The rows of a group lie close to one hidden flat surface of 12 dimensions, which passes through zero. Surfaces can cross.
In the rows, zero is written as 128.
Known rows, each followed by its group:
[115 108 116  96 148 147 128  91  70  90 120 142 145 135 107 131 128 136
 109 146 147 136]
rez
[113 150 134 107  93 122 136 143 129 102 115 116 137 132 138 167 131 144
 115 155 119 123]
rez
[142  98 118 110 145 119 156 173 125 130 149 164 119 165 174 145 147 143
 141 137 216 149]
mezal
[128 114 168 118 146 155 119 133 126 112 102 108 122 235 105 165 140 143
 103 147 131 158]
bazub
[139 135 110 160 160 143  71  65 141 132 129 129 126  76  82 105 102 113
 109 123  75  95]
mezal
[111  95 137 107 106 156 187 133 132 103 170 126  65 169 195 130  82 128
  92 139 151 148]
vusul
[116 170 124 127 125 135 117 104 121  89 106  82 149 101 132 104 145 107
 129 118 132 155]
vusul
[137 129 150 109 111 134 136 119 164 123 165 129  92 162 160 151  73  90
  97 140  96 129]
vusul
[137  98 122 113 130 150 183 120 155 153 165 161  77 155 158 118 105 135
 115 134 147 140]
mezal
[145  93 151 118 124 142 114 133 137 123 191 134 102 181 151 140  86 120
 122 128 105 122]
rez
[ 87 129 172 105  77 124 176 198  52 141 143  99 158 124 146 156 106  84
 169 126  70 164]
vusul
[124 111 123 116 191 160 133 146 118 120 155 158 124 125 168 137 111  90
 134 156 163 185]
mezal
[ 87 138 137 136 101 125 157 163 142 108 139 119 110 112 183 142 111 111
  98 142 112 145]
mezal
[111 145 109 132  90 103 136 119 107 104  81 121 141  91 117 124 177 148
 112 137 151 102]
mezal
[ 83 103 131 109 136 132 147  85 162  91  85 114 112  94 185 121 147  74
 159 172 122 175]
mezal
[106 171 151 160 181 162 116 161 170 146  79  64 147 138 115 127  94 140
 138 141 108 189]
bazub
[125 123 119 136 150 136 148 106 209 149 161 157  85 119 170 104  94  99
 124 126 105 144]
vusul
[169  62 145 129 165 131 128  77  60 180  99 140  77 178  70 146  92  66
 155  80 190 104]
mezal
[129 144 158 180 107 109 115 156 124 168  89  54 137  85 113  94 142 109
 159 106  92 118]
rez
[103 113 111 115 124 131 136  96 117 108 115 146 125 123 121 113 139 135
 138 115 133 132]
vusul
[ 96 158 130 137 118 143 156 164  66 142  70 117 142 151  60 157 132 188
 119  98 164 133]
bazub
[151 159 110 143 132 136 148 109 168 164 135 115  94 107 139  88 125 121
 159  75 175 138]
vusul
[132 123 139 117 132 114 149 144 137 138 152 126 119 189 139 118  67 110
 138  67 149 141]
mezal
[108 109 142 124  94 137 132 138 141 104 152  99 118 147 161 125 130 164
 125 137 106 128]
vusul
[133 206 113 180 139 152 154 210 115 150 139 139 113  81 132 145 106 155
  11 159 120 128]
mezal
[106 173 126 134 107  92 147 143 167 114  87 124 123 101 164 141 139  84
 106 139 138 143]
vusul
[172 196 138  86  60 119 141 117 160 138 150 130 116 168 120 196 116 112
 117 119 138 103]
vusul
[164  73 145 122 161 154 119 114  66 140 153 124 116 167 109 120 119 114
 128 129 150 128]
rez
[150 147 153 145  97  99 126 166 149 155 102  92 129 122 142 147 144 120
 149 131 123 112]
bazub
[120 132 113 133 112 126 173 154 141 134 145 147 120  87 163 109 152 143
 120 160 117 134]
mezal
[164  84 145 112 124 140 103 147 130 126 197 133 112 141 176 163 120 115
 152 170 126 119]
rez
[ 94 125 128 138 105  89 127 115 183  91 111 122 100 149 165 107 117 131
 109  99 140 123]
rez
[121 196 152 125  63 110 209 177  98 182  94 104 134  71 123 141 145  77
 152 124  93 139]
bazub
[105 134 135 114 132 121 126 128 150 122  92 141 113 168 119 183  88 126
 130 113 163 140]
rez
[131 116 137 143 136 123  38  90 169  92 147 100 151 129 133 116 155 123
 153 126  81 113]
vusul
[148 171 120  98 158 188 148 105 153 135 102 103 132 179  75 130 132 215
 123 150 160 157]
bazub
[202 154 107 114 133 105 121 150 159 133 166 136 144 119 169 117 158 138
 118 160 175 107]
bazub
[131 116 120 145 137 113 162 162 127 156 143 157 134 116 135  89 139 149
 117 126 114 124]
bazub
[137 109 119 146 141 137 160 155  92 167 144 152 113  96 123 113 130 126
 117 140 129 124]
mezal
[122 150 131 146 132 110  83 119 134 130  84 107 133 141  80 158  85 134
 133  97 143 100]
rez
[198 126  84 115 114 107 108 107 130 136 120 171 118  76 113 154 189 179
 106 194 182  46]
rez
[121 155 137 102 147 143 183 125  96 101  98  97 142 172 128  97 117 121
  91 125 157 179]
bazub
[168 155 114 129 128 116 142 152 124 219 131 165 143  93  85 137 134 119
 194  92 140 114]
vusul
[158 145 158 154  76  97  96 139 171 177 127 112  66 126 139 202  89  64
 154  97 139  75]
bazub
[117 141 116 101 162 185 165  90 102 126 118 139 153 140  79 103 149 157
 117 151 106 171]
bazub
[137 113 140 118 165 148 146 114  90 156 114 130 131 138 108 120 121  81
 151 123 139 159]
mezal
[166 141  97 151 161 115  78  58 144 120 113  92 120   4 135  78  98  77
 120 155 119  85]
rez
[112 117 118 131 141 128 100 106 127 104 117 136 159 108 117 117 162 140
 144 133 112 132]
vusul
[112 103 113 120  93 117  86  91 142 107 126 115 146  92 118 126 167 166
 182 138 100  94]
bazub
[103 160  88  91 136 131 129 121 168  95 171 200 151 111 151 153 112 134
 117 145 128 147]
rez
[119 111 108 128 173 128 123 176  63 111 149 140 202  72 136  88 159 139
 150 159 114 163]
bazub
[154 136 142 132 152 134  93 154 144 152 153 140 131 186 116 170 108 132
 142 104 149 130]
rez

New rows. What belongs after each?
[ 85 112 124 103 143 148 164  66 117 108  64 115  99 123 109 124  76 112
 111 147 127 141]
rez
[133 113 149 125 106 132  64 108 119  50 144  70 120 173 169 149 157 113
 125 115 179 126]
vusul
[103 155 113 117 122 122 179 140 116 115 128 155 140 100 152 104 158 110
 116 134 126 157]
rez
[110 109 113 105 130 141 116 119  98 127 155 174 152 141  82 148 111 162
 141 123  92 117]
rez
[165  98 145 164 128 144 134 176  77 197 147 143 111 112  96 149 148 133
 127 148 104 100]
mezal
[108 131 149 165 216 116 117 119 164 134  48 142 112 161 122 132  95  37
  89 117 141 178]
vusul
[165 118 131 151 127 124 106 160 169 150 141 137 105 115 160 159 159 140
 123 173 141 100]
mezal
[166  97 108 150 144 105 139 128 183 160  86 151  91 110 158 118 201 146
 132 168 200 106]
mezal
[152 149 106 133 131 104 118 161 151 117 162 121 131  99 184 120 100 123
 125 123 172 114]
bazub
[154 135 142 112 131 164 148 129 149 159 161 130 144 180  92 113 136 177
 142 130  85 142]
mezal
[169 140 138 186 121  88 125 121 150 191  68 108  85  49 129 121 147  58
 119 140 130  79]
mezal
[166 151 114 115 122 118 101 117 146 119 175 147 112  98 176 159 133  70
 134 134 166 113]
vusul
[106  92  94 116 145 130 148  92  82 123  98 176 125 109  94 103 136 154
 119 126 145 125]
vusul
[154 148 107 124 145 146 134 115 145 132 150 137 133  93 124 109 124 146
 104 158 116 126]
vusul
[102 116 140 153 139 130 122 164  84 129  81 112 155 120 100 129 171 152
 129 150 122 145]
mezal
[120  94 125 124 122 139 140 127  90 111 178 111 127  81 149  80  81 130
 108 149  68 117]
vusul
[170 177 134  91 121 196 164 125 107 131 186  82 129 147 122 117  96 158
  96 150 117 155]
vusul
[172 144 107 105 163 154 153 128  96 147 124 132 166 140  82  96 165 192
 138 146 170 141]
bazub
[116 113 144 114 106 133 145 167 107 156 147 142 145 141 125 156 142 139
 173 137 101 140]
vusul
[120 133 132 125 112 113 128 129 141 151  73 136 111 160  84 189  95 148
 125 116 152  97]
rez
[ 89 155 124 108 126 139 149 101 191  75  75  95 111 149 173 128 142 137
 109 155 167 176]
rez
[115 104  94 130 139 130 147  96 136 118  99 153 120 138 102  89 163 198
 111 122 161 115]
mezal
[109 119 134 127 119 118 155 128 103 118  80 120 103 146 124 140 123 114
 107 118 173 133]
mezal
[ 98  91  94 127 131 119 123 123 113  85 167 182 141  98 150  96 151 152
 103 136 104 117]
bazub
[185 160 118  93 124 143 159 126  51 163 158 150 130 112  85 143  77  99
 112 127 146 105]
vusul
[170 127 137 155 154 124  98 136 216 178 132 141  91 166 135 147 134 124
 151 111 163 116]
vusul
[139  56 136 174 138 119 129 153 144 176  85 136 110 128 115 113 225 189
 159 168 131 100]
mezal
[ 87  81  92  89 116 126 132  46 190  61 159 157  89  95 195 108  74 115
 110 164 102 117]
rez
[137 127 110 108 126 144 147 159 115 130 155 126 158 135 131 114 131 197
 155 132 158 135]
bazub
[ 81 121 136 118 105 121 119 130  91 120 102 121 146  96 101 164  89 116
 162 126  92 123]
rez
[148 124 111 151 202 153 113 133 145 140 126 140 139 108 125  98 138 150
 103 175 128 144]
vusul
[120  60 131 177 182 117  55 109 179 113 117 125 111 148 141  97 141 144
 126 124 127 119]
vusul
[ 65 122 155 150 123 109 148 163  78 103 112  81 160  97 172  76 133  58
 165  88 100 188]
rez
[176 136 129 146 147 117 131 145 125 151 160 133 119 118 153  98 146  92
 112 118 151 125]
rez
[102 133 101 133 151 120 136 130 147  91 120 155 128  69 183 117 155 109
  93 170 143 152]
vusul
[107 182 114 115 120 121 156 134  92  94  93 123 154  77 142 129 157  97
 116 139 163 161]
vusul
[135 141 124 126 146 110 117 106 180 146 126 181 123 113 135 157 121  58
 140 122 118 134]
vusul
[131 164 132 100  41 114 152 131 108 109 130  88 128 126 131 136 127 164
 117 118 138  91]
vusul
[152 160 143 119  99 131 120 139 114 152 128 104 181 134  70 122 177 168
 155 135  82 121]
mezal
[104 146 142 133 121 145 153 126 125 132 113  99 133 131 113 100 120 126
 124 115  87 155]
rez
[111 168 117 142 145 131  95 111 116  95 101 111 149  61 127 142 128  85
 101 154 112 135]
mezal
[ 92 105 110 147 207 157  86  89 133  93 124 145 126 118 128 110  88 113
 108 129 127 156]
mezal
[ 58 109  98 103 166 133 103  79 152  95  63 155 136 136 101 159 110 152
 175 123 169 150]
rez
[136 151 122  78  17  94 118  89 135  90 141 114 150  85 140 158 188 137
 163 158 100  72]
mezal
[170 152 159 139 102 151 165 184 113 199 137 115 126 154  90 155 146 151
 127 140  97 121]
rez
[111 139 133 127 108 138 146  99 134 127 103  95 129 157  85 102 117 177
 119 108  94 127]
vusul
[106 161 132 111  80 133 199  76 114 124  82 103 105 106 109  99 133 114
 110 122 101 126]
mezal
[168 147 156 153 175 137 107 143 125 174  80  95 120 126 114 158 129  57
 135 146 146 147]
mezal
